Every row belongs to one group in each of 3 separate groupings. Each group adds its own fixed numbers to the row, and there is some noise. The rows also spread widely along 14 directions, which tell nothing about the answers.
Some rows, each with its group in each grouping after it:
[-11  17 -11  13  -8   4  31   0  -4 -12   2   8   1  20  -1  18  -1   3
 -16  14   5  -3   4  -7 -17 -15 -11   5   8 -15 -28   2  -3]	q_440 q_367 bug
[ -6   3  -5  -1   3 -26  -8   2  -1 -12  16 -14  -4   6   6   3   5   3
 -16 -28 -20   2  24   0  16   9  -5 -24  -4 -10   1 -15  -1]	q_223 q_865 bug
[ 14  -4   2 -24   4  21  14  -6 -11  -2  10 -26  10  19 -31 -24   5  -2
  -2 -11  13  17   1 -40  12   6 -12 -23   9 -12 -12  -3   6]	q_223 q_220 ses
[ 13   1 -13 -11 -13  -1  22  -4  -1  -8   7 -25  -8  18   7  13   9   3
 -21  -5  16  20   1   8  -3  -8  13 -30  -5 -18   5 -12   5]	q_440 q_144 Zur
[-15  -4   3   4 -16 -23  -4  -5  -6  -4   2 -10  13   9 -16   0  18  -5
   0  -9 -13  -4  -9  -4  -9   5   5 -26   8 -12   8 -15  28]	q_65 q_755 dil
[ -9 -16 -10 -15   4  21 -16  20 -10 -12   5  40 -11  19  -4   9  -4  -1
  -9  13  -6   0  14 -14   8  35 -19   3  18   8  25  23  -3]	q_513 q_816 ses
[-14  14 -18 -13 -16 -17 -12   8   3 -21  10 -14  -8  -2   9 -10   2  28
 -13 -21 -19 -18  20   1   8  16  15 -15 -15   3   0 -14  -4]	q_65 q_865 mot
[ -6   8  -5   7 -18   2  19 -22  -6   3   7  -9   9  -3  -2  10  19  -7
 -34 -10   3  27   3 -19   4   3   5 -22  11 -24  -3  -7  -2]	q_513 q_816 mot
[  9   3 -19 -16  -2   3  -5  11 -10  -6   2   6   0   8  -3   4   2   3
 -16 -16   0  -3  -3  -8   4   2 -11 -15   4  -4   4 -11   3]	q_223 q_755 dil
[  2  -9 -26 -15 -15   2  19 -14  10   0  14 -32   4   0   3 -18   6  22
 -18 -23  14   6   3   4  13  10  10 -34  10 -18  -3 -29   5]	q_65 q_367 kidit
[  8  -1  -2 -11  -5   4   3   7  10  -5   0  -1  -1   1   9   0  -9   5
 -22   0   8  11   6 -11   3   6  -3 -15  10   5   1  -5   4]	q_65 q_220 kidit
[ 17   5 -37 -33  -6  -6 -11  -4 -20 -40  -1  10 -13 -21  16   2  -9   7
  -3 -38 -19  -6 -21 -12  13  14   6  -4  -4 -22  -2  -4   7]	q_223 q_144 Zur
[ 16   8 -21 -13  15   4  15  -1 -31 -17   8   8  -1  23 -10   8 -10   2
  -7 -21  -2   4   2 -23   5  -3 -35   6  18 -13 -29   5  -7]	q_513 q_220 dil
[ 10  16 -25 -16 -17 -15   8 -13  -7 -34  -9   9   4 -17  20  12  -6  25
  -3 -29 -18 -26 -21 -11   6   1  10   9  11 -28 -39 -11   7]	q_440 q_220 mot
[ -9  -4  -6  -5  -5   1  -6  -4  -5 -16   2  16  -6   5   0   5  11  -1
 -22  -7  -7  16   0   6   2  21   0 -12  16  -2  17   5  -2]	q_65 q_144 dil
[ -4  15  -3  10  19  -3  17  -4 -26 -11  12  -6  11  27 -23  -4  14  -3
 -15 -11   4  10   4   3  -8 -17 -16 -15  20  18 -36 -15 -10]	q_223 q_865 ses
[ -1  12   6 -21  -5 -31  15 -10   8 -34  -1  -4 -16   6  11   0  -5  15
  -5 -14 -21 -15  11  -2   6  12  18   5  -4   4 -35   7  -1]	q_513 q_220 dil
[  6  -6 -24   0   0  11 -14  30  -7  -2  10  19 -13  26   7  21  -9  -3
 -23   8  12  17  14   6 -13   3 -31 -12   6  12  32   3  -3]	q_65 q_865 dil
[  4   1  -9   1 -26  15  -3  -4  -1  -2  -7  25   3 -10  11  20  13 -14
 -31  12  17  27 -23  -2 -22  -3  14 -15  16   8  16  -1   7]	q_513 q_816 mot
[-11   4  -7   8  14 -15   5 -12  -9 -19   7   1  -6  -2  15  -1  21 -10
 -10  -3 -12 -13   9  19 -11  16  25 -14  -8   2   6   7  -2]	q_65 q_144 bug
[ 10   7  -3 -10   7   1   9  -1 -11 -19  -4   9  -7  10   0  10  -5   3
 -20 -11  -6   7   3 -17   7   8 -14   0  12  -5 -16  11 -10]	q_65 q_220 dil
[  0 -13 -21   4  -6   9   7   9  15   5  10  15  -1  18  18  11  -4  12
  -1   8  14 -19  10  15  -7   2  -9 -11  17  -2  -1 -14   5]	q_513 q_865 bug
[ -6 -10  19   8   1  -4  12   3  11  19   9 -20  12  14   5   2  34 -12
 -14  14   1  -9  18   9   9  12  22 -39   7   1  18 -10   9]	q_440 q_144 ses
[-16 -11 -30  -5  -1  -6 -19  12  -1 -14  22  10  -7   3  12  -4  10  15
 -13 -19 -13 -16  24  22   8  35   3 -20   7   4  28 -10  -2]	q_65 q_367 mot
[ 12   8 -27  -1  -4   2  19  -2 -17 -19  -3   8  -4  18   3  28 -12   9
 -15  -5   3  -4  -4 -12  -9  -5 -19   1   4 -26 -21   7  -1]	q_65 q_755 mot
[  9 -13  24 -10   1  14  26 -19  -4   0 -12   0  23  12 -25 -14  -1  -4
  13   8  12  -7 -33 -28  -3 -17  -1 -10  34   3 -50  -1  22]	q_65 q_816 bug
[  7  -2  -7 -19   4  24  -1   9  -9  -3   0   8   2  16 -16   2   3  10
 -22 -13   6   7  -2 -12  19   2  -9 -18  15   3  -5 -10 -11]	q_223 q_816 bug
[  4   2 -11  -1 -18   1  15  -9  -7  -9   9  -8   1   2   3  11   3  -9
 -27 -10  11  37  -6 -16  -2  -3  -7 -20  13 -29   4  -8   8]	q_440 q_367 Zur
[-13  10 -16 -10 -19 -16   4 -10   0 -15   6  -9  -3   2   6   7  19  21
 -19 -24 -17 -13  12   6  11  22  27 -21  -6 -19  -1 -14  -2]	q_513 q_755 mot
[-28   8 -15  14 -22   8   3  11   6  10   6   2   8   1  -6   7  18   5
 -30   4  -9  -4  16 -14   4  17  -7 -16   7 -20  25 -11   0]	q_65 q_367 dil
[ -5 -10 -14   0   1  15 -10  -2 -13 -12   2  34   0  10  -8  18  14   0
 -28 -14   3  25 -12  15   1   8  -6 -19  31   1  14  -9  -8]	q_223 q_816 bug
[  2   1  -3   8  -1 -15   5   3 -11  10  11 -21  16   3  -3   5  11 -12
 -12  -7  -3  -1   5 -14  -1 -11  -5 -27   3  -3  -4 -15  16]	q_65 q_816 mot
[ -5   3   0   3  -3   0  27  -5  -1   7  -1  -7  10   9   2  12  15   5
 -22   3  -1  -5   9  -6  13   2   6 -16  12 -14 -13  -9  -1]	q_440 q_816 kidit
[ 33  -7  -1  -3  19   6  11   2 -22  22  13  -2  14  10   3  11   2 -24
 -29 -16  21  30  -4 -13  10 -23 -32 -27  32  14 -12 -18  -1]	q_513 q_816 dil

New rows. What belongs after each?
[-15  -9 -19  -4  -7  11  -1   8   5  -3  13  10  -6  16   2  -5   5   7
  -4   9   4  -3  19   7  -5  22   1 -12   6   2  19  -1   3]	q_513 q_865 kidit
[  9  -4 -24  -5 -12  18  -8  12  -4   9   8  -3   8   7   7  12  19  11
 -26 -15  12   7   5   1   9  10   2 -30  12 -17  27 -22  -3]	q_440 q_220 mot
[  6   2   0 -16  -2   9  22  -9   5  -5   5 -15  -4  15   5   1  18   8
 -16   0   3 -10  13   4  12  14  29 -22  -5   0  -8   4  -9]	q_513 q_144 mot
[  2  21 -46  -8  10   3   3  19 -11 -31  -8  45 -19   3  27  35 -13  29
 -38 -15 -15 -22  13  18   9  14 -11  13   4   0 -11   0 -32]	q_223 q_755 kidit
[ 11  -9 -15 -28  -8  19   3 -14  -7 -24   0  10  -9  20 -11   1   8  12
 -17 -16  18  24 -15  11  -3  14  13 -22  15  -3   1   1  -3]	q_223 q_755 mot
[ 21 -23 -22 -23  14  11 -16   7  -6  -5  19   9  -3  -7  16 -11 -10  -7
  -7 -27   5   6   2  -7  19  17 -18 -22  17  -3  16  -8   6]	q_223 q_367 bug
[  2  29 -33  -6   0  15  32   2 -20  -7  -2 -15   3   9  -8   4  13  18
 -24 -13   3 -21   2  -8   4 -15  11 -12 -10  -9 -31 -20 -18]	q_223 q_816 Zur
[ 25 -15  -2 -23  20 -13   6  -3 -11 -13   5 -18  -7  23   7   0   3   6
  -2 -20   5 -11  -2  20   9   3  15 -32   1   9 -11  -6   3]	q_65 q_755 bug
[ -9  -3 -45   4  -2  19 -23   6 -23 -17  15  30   3  10  -9   1  22   6
 -15 -21  12  14  -6  29 -24  10  -7 -17  26  10  25 -22  -3]	q_223 q_220 mot
[ -1   8  -6  -8  -7   1   9  -5  -7 -14   1   0  -3   3  -4   6   8  -7
 -20  -2  -2   9   2 -13  -2   3   7 -11  -4  -2  -7   7   1]	q_223 q_816 mot
[ 27  12  -5 -16  13  13  15  -1 -16   4  -1 -13   5  -3  15  -1  27  -3
 -29 -12   9  -2  -6   8  13  -5  26 -27   2  15  -4 -10 -17]	q_440 q_144 dil
[-12  10 -26  -4 -18 -18  21  -4  -3 -12   7 -13 -13  10   9  30  10  17
 -28 -20 -28 -11  22 -14  26  24  -1 -10 -11 -53   3   3  -9]	q_513 q_367 dil
[  8   2 -28 -21 -17  11   1   4   5 -12  12  11  -1  -9  17  -9 -20  11
 -11  -9  15   8   6 -19  -1   2 -16   2  10  -3  -7 -10   6]	q_440 q_816 mot
[  2   2 -16   0  -6   2  19  17  11  -7   4  17 -11  25  10  32 -17   6
 -24  15   8  -2  23  -2  -6  -5 -24   3   3  -1 -12   7  -3]	q_223 q_816 mot
[ -7   3  -7   5  14  -8  13  13  10 -14  23  12 -15  18  16   3 -17 -18
  -9  21   3   2  46   1 -21   6 -24   6  -9  17  -1  20   1]	q_223 q_144 mot
[ -3  -7   0   5   3  -4  12 -10  -3  -5  12   5   1  15   3  12   5  -7
 -11  -6  -3  10   8  -1   2   4 -10 -14  19 -14  -6  -3   4]	q_513 q_144 bug
[  8   0  -2   8  26   2   5  11  -3   8  18  11  12   2  11  -5  -2 -12
 -21 -10   9  -5  14   6   5 -14 -20 -16  28  29 -23 -21  -6]	q_223 q_367 bug
[ 33 -16  10 -17   8   4  13  11   4  24  11 -15  12   2  12  -1 -15 -22
  -7  -4  12   1   3 -36  23 -10 -27 -21  19   0 -13  -5  18]	q_513 q_367 dil
[ 19 -10  -6 -22  14   7 -19   4 -24 -10  11  14   0  12   0  -1   4  -4
 -18 -26   4  18  -3   5  11  11  -3 -25  23  19   6  -6  -5]	q_513 q_755 mot
[-17  -3   3 -11   1 -18 -26   7 -13 -28   1  15  -2  13 -10   4  13  19
 -12 -24 -30 -14   4  16  13  26  14 -19  14  13   3  -8  -1]	q_65 q_755 mot
[  9   8   7   4  13  -2   8   8  -7   1   4  14   2   4  16   5   2 -23
 -19  11   6   3  14  -9  -9  -2 -11  -5   7  13  -2   7   0]	q_440 q_755 dil
[  8  -5   1 -14   3   8   7   6  -3  -6  -1   4   1  12  -4  -1  -7   5
 -22   1  10  14  -2  -4   4  -3  -5 -15  19  22 -10  -5  -1]	q_65 q_816 kidit
[  7  18 -40  -2   2   1  20  -8 -23 -19  10  -4  -4   2   3   5  -5   0
 -19 -24   4   7   7 -19  -3  -1 -18  -6  -5 -33 -14 -10  -6]	q_223 q_755 Zur
[ -9   0   6   2  -5 -29  -8 -10 -11 -42   1  12 -16  17   1  20   0  -1
 -18 -14 -18  27  -3  17  -7  11   4 -13  14   1  -2   8   2]	q_65 q_865 Zur
[  2   1   3  11  18   9   6   1 -29   7   9  -7  20  15 -20  -2  21 -12
 -18 -12   2   7  -9  -6   3 -12  -8 -30  24   7 -12 -15  -2]	q_65 q_367 bug
[  9  -5 -25 -28 -16  -1 -12   3 -10 -13  11  -5  -3   4   0  -4   4  19
 -12 -29   4   7  -9   6   7   3  10 -24   9   8   3 -24   6]	q_513 q_816 mot
[  7  17 -26   0 -10  -4  14   1   7  -8   1   6  -6 -19  30   8   7  -8
 -25   3  10  -9  -5  12 -22  -9  17  -8  -7  11  -3  -8   1]	q_223 q_367 dil
[ 20 -18   9 -20   3  31   7   9   4  11   6  -8   6  13  -6 -12 -11 -16
   1  18  17   5   5 -40   6   7 -16 -15   5  -2   7  18  15]	q_65 q_144 mot
[ -2  -7 -36 -13   1  20  22 -22   4 -26  25   6  -5  18  -6 -35 -25  27
  -4 -25  31  29  19  -7  -8  12 -40   5  31 -12 -27 -14 -10]	q_65 q_220 bug
[  8   2  -4 -11   1  10  -2  13  -1  -7  -2   7  -1   6   4   7   0  -2
  -5   4  -8 -21   5 -19   9   9   2  -8  -4  -1  -4  11   2]	q_223 q_865 mot
[-19 -25   5  15   2   2   9  -1   2  14  13  -7  11  32 -12   4  38  -6
  -2  11   6   1  15  23  -6  20  12 -38  21 -11  30 -10  15]	q_440 q_220 kidit
[ 13  -4 -18 -17 -14 -24   0 -13   0 -26  -4  12  -7 -15  36  23   4  17
 -18 -27 -10  -8 -13  21  12  10  24 -11  12 -10 -10 -11   3]	q_440 q_816 mot
[-15  -1 -48 -16 -14 -19   0   4   4 -28  22   1 -14   0  20 -13 -10  25
   4 -14  -3 -16  26   7  -7  21  -8   3  -7 -11   8 -14   9]	q_440 q_816 ses
[ -4   8  -3   3  -7 -12   7 -14 -15 -10   1   1  13   6  -9   5  12   1
 -10 -17  -5   2 -17  -2  -7 -12   5 -18  19  -8 -24 -21   9]	q_513 q_755 bug
[ -1 -13 -21 -17 -11   3   0  -2  -4 -10  10  -6   3  25  -8  -4  21  34
 -14 -34  12   0  -2  38  13  10  17 -40  26  -4   4 -44   0]	q_440 q_755 Zur
[ -1  -8   8   0   3  28   5  10  -9   4   8  22   9  19 -15   1  -3 -14
 -19   9  13  20  -2 -16   1  -1 -20 -13  40  13  -6  -1   2]	q_513 q_367 Zur
[ -3  -6 -30 -11  13  -6  -9  15  -4 -16  20   6 -14  11  15   2  -7  21
 -21 -28 -13 -11  30  13  23  24 -14 -14   5  -3  10  -8 -17]	q_65 q_367 bug
[ 17 -27  -8 -10   5   9  -6   2 -17   7   9  -5  20  25  -8   4  15   4
  13 -16   5 -12 -16   4  14   2  -5 -33  31 -11   1 -18  19]	q_440 q_865 mot
[-12 -12 -18   6   6   5  -8  14  -7 -16  14  41  -8  16  11  16  -6  -5
 -11   5  -2   4  13  12  -8  16 -25   2  23  -2  17   8   0]	q_440 q_367 bug
[ -7  -8 -20   6   7  -3  -7   9  -9 -15  14  24  -6   9  10  13  -3   0
 -27  -8  -4  11  16   8   3  21 -26  -9  25   2  13   1  -8]	q_65 q_367 ses
[  7 -12 -22 -11  11  15  -3   4  -9  -5  14  15  -5   6   8   2   4  -9
 -16  -6   6   5  16  -6   6  22 -11 -13   4  -2  18   9  -4]	q_223 q_816 mot
[ -7   7  -6  12  -3  -5   5   2 -13  25   6 -24  37  -4 -17 -14  24   6
 -18 -19   3  -8 -11  -2   4 -25   2 -38  26  15 -19 -56  14]	q_65 q_816 kidit
[ -2   3 -28  -1   8 -14  -7  21  -1 -18   7  27 -18  10  33  27   5  16
 -22 -10 -14 -22  28  31   3  22  -3   1   5   3  16  -2 -15]	q_440 q_220 dil
[  6  -4   9  -1  -1 -16  15 -24 -13   1  11 -24  16   1  -6 -11  21 -21
   2  -9   3   5 -10  -9  -9  -8  20 -28   8   3 -20  -8  23]	q_513 q_816 mot
[  0   8   2  -7  -5 -14   5  -9  17 -17  -1  11 -13 -17  40  11   2   4
 -33  -9  -9   1  21   5  14  26  24 -11  -5 -11   5   4 -13]	q_440 q_755 bug
[  9  -5 -15 -10   9   2   1 -11 -16 -19   8  20  -5   2  12   0   4 -10
 -12  -6   8  10  -2   5 -10  17   2 -10  16   7   3   7  -2]	q_513 q_755 ses
[ 12 -12 -12 -14   0   1   0  -1  -3 -11   7   6   0   7   5   8  -1  -5
  -1  -9  -3  -5  -3  -5   5   8  -6 -14   9 -11  -1   0  14]	q_223 q_144 mot
[  4  14 -11  -3  -2   4   5   8  -5  -9   9   0  -4  -1  11   3  -6  -3
 -35  -4   5  13  14 -14  -1   1  -9 -10   0   6  -4   2 -11]	q_65 q_367 mot
[ -4  -2 -15   1   0   7  -3  14 -11   2  14   5   9  12   1   5  14   1
 -14  -5   1  -7   8   5   3   5  -3 -19  14   2   8 -12   1]	q_440 q_367 mot
[ 12  14  -5   4  19   8  11   5 -28   0   7  -5  14   2  -4   2   2 -10
 -33 -12  -2   9   3 -29  14  -6 -24 -13  19   2 -21  -3 -14]	q_65 q_367 ses
[ 12  -8  -8 -17   1  12  11   1   3  -8   2  -3  -6  23  -2   0  -7  15
 -12  -5  16   1   4   0   2   5  -2 -19   6  -3  -7  -5  -3]	q_65 q_755 bug
[ 12 -14   2 -29  10  10  -5   4   0 -25   0  18 -22  14   7   3  -2  -1
 -21  -8   2  13  10   7  15  33  15 -21   3   8  16  17  -9]	q_223 q_755 Zur
[  4  16 -20  -5  -3 -21  10  -2 -11 -26  12  -1 -18  -6  26  14  -6 -14
 -16  -3 -11   1  13 -10 -12   8   6   2 -20  -8  -5  22   0]	q_513 q_367 mot
[ 12   0  -6 -25  -8   7 -18  13 -11   5   4 -11   7  10  -7   3  16  18
 -27 -32  -5   1  -1  -1  28   8  13 -40  11   5   9 -28  -5]	q_513 q_755 mot
[ 15   1 -14  -9 -19  17  17 -11  -4   7  -9 -12  18  -2  -6  18  21   8
 -18 -15   1  -4 -27 -15  16  -5  13 -29  13 -36 -10 -20   8]	q_223 q_144 mot
[ -7  -2 -18  11  -1  -3  14 -10   8  -7  13   2  -8  -4  24   7  12  -2
 -35   1   9  10  20  12  -2  24   5 -18   9  -7  15   1  -9]	q_65 q_367 ses
[-12  -2 -16  25  23   0   8   2  -6  -8  11  46  -3   6  19  21   0 -17
 -24   7  -2   0  24  12 -13   9 -28   6  22   5  -3  10 -12]	q_223 q_816 bug
[ 16  -5  19  -4  17 -12  -7  24   2   3   6  -3   1  13  16   9   1 -15
  -7   5  -1  -9  14   1   1  -6   0 -20   3  21   3  -2  10]	q_440 q_220 bug
[ 13 -19  17  -2  11  -4   7  18  -3  15  12 -21  11  31 -14   8  -1 -13
 -12   5   5   6   9 -14  13  -5 -23 -33  18   6   0  -4  14]	q_65 q_367 ses
[ -9  -6   4   2   6   1  -8  21 -12  13  20   2   3  27 -17   1  11 -16
 -17   4   1  15  24  -7   0   1 -24 -21  13  21  20  -5   4]	q_513 q_816 dil
[  1  -7   8 -18   4  -7  -7  18   8  -6  13 -10  -9  22   4  -6   6   4
  -2   2  -5 -17  26   6   3  17  17 -21  -6  24   6   3   5]	q_513 q_220 mot
[  0 -19  -8 -12 -15  16   4  -1  13  -3  13   8   2  12   4  -3  -3   1
  -1   5  13  11   7  -9   0  15 -11 -12  20 -16  12   0  17]	q_440 q_144 mot
[-11  -2  -6   1  -5  12  15 -27 -12 -19   2  19  15   0 -19 -22  -4  -1
   5  -5  10   9 -23 -19 -18  -6 -15   5  36  -2 -37  -5  13]	q_65 q_816 bug
[ 11 -33 -20  -9   3  -2 -13  15   3  -1   8  27  -1  10  16  21 -21   8
 -17 -12   5  12   2  11  14  10 -36 -15  40   1  15 -14  12]	q_65 q_816 kidit
[ -6   7  14   8  -2 -12   0  -3  -4  12  11 -29  16 -13  -3 -15  23 -23
 -22  -3  -7  12  11 -23   4   5  10 -35  -4   2  16 -12  12]	q_65 q_144 ses
[  6  -2 -17 -17   5   6 -10  14 -16   2   7   0   5   8  -7  -3   6  16
 -26 -29  -3   4   6  -2  24   6 -14 -24  19  11   6 -23 -11]	q_65 q_816 dil
[-12  22  15  14   5   2  12   8   3  -3  -9  12  18  -1  -2   1  12  15
 -28  -3 -12 -28   5  -2   9  -7  11  -8  29  26 -42 -25 -13]	q_65 q_220 Zur
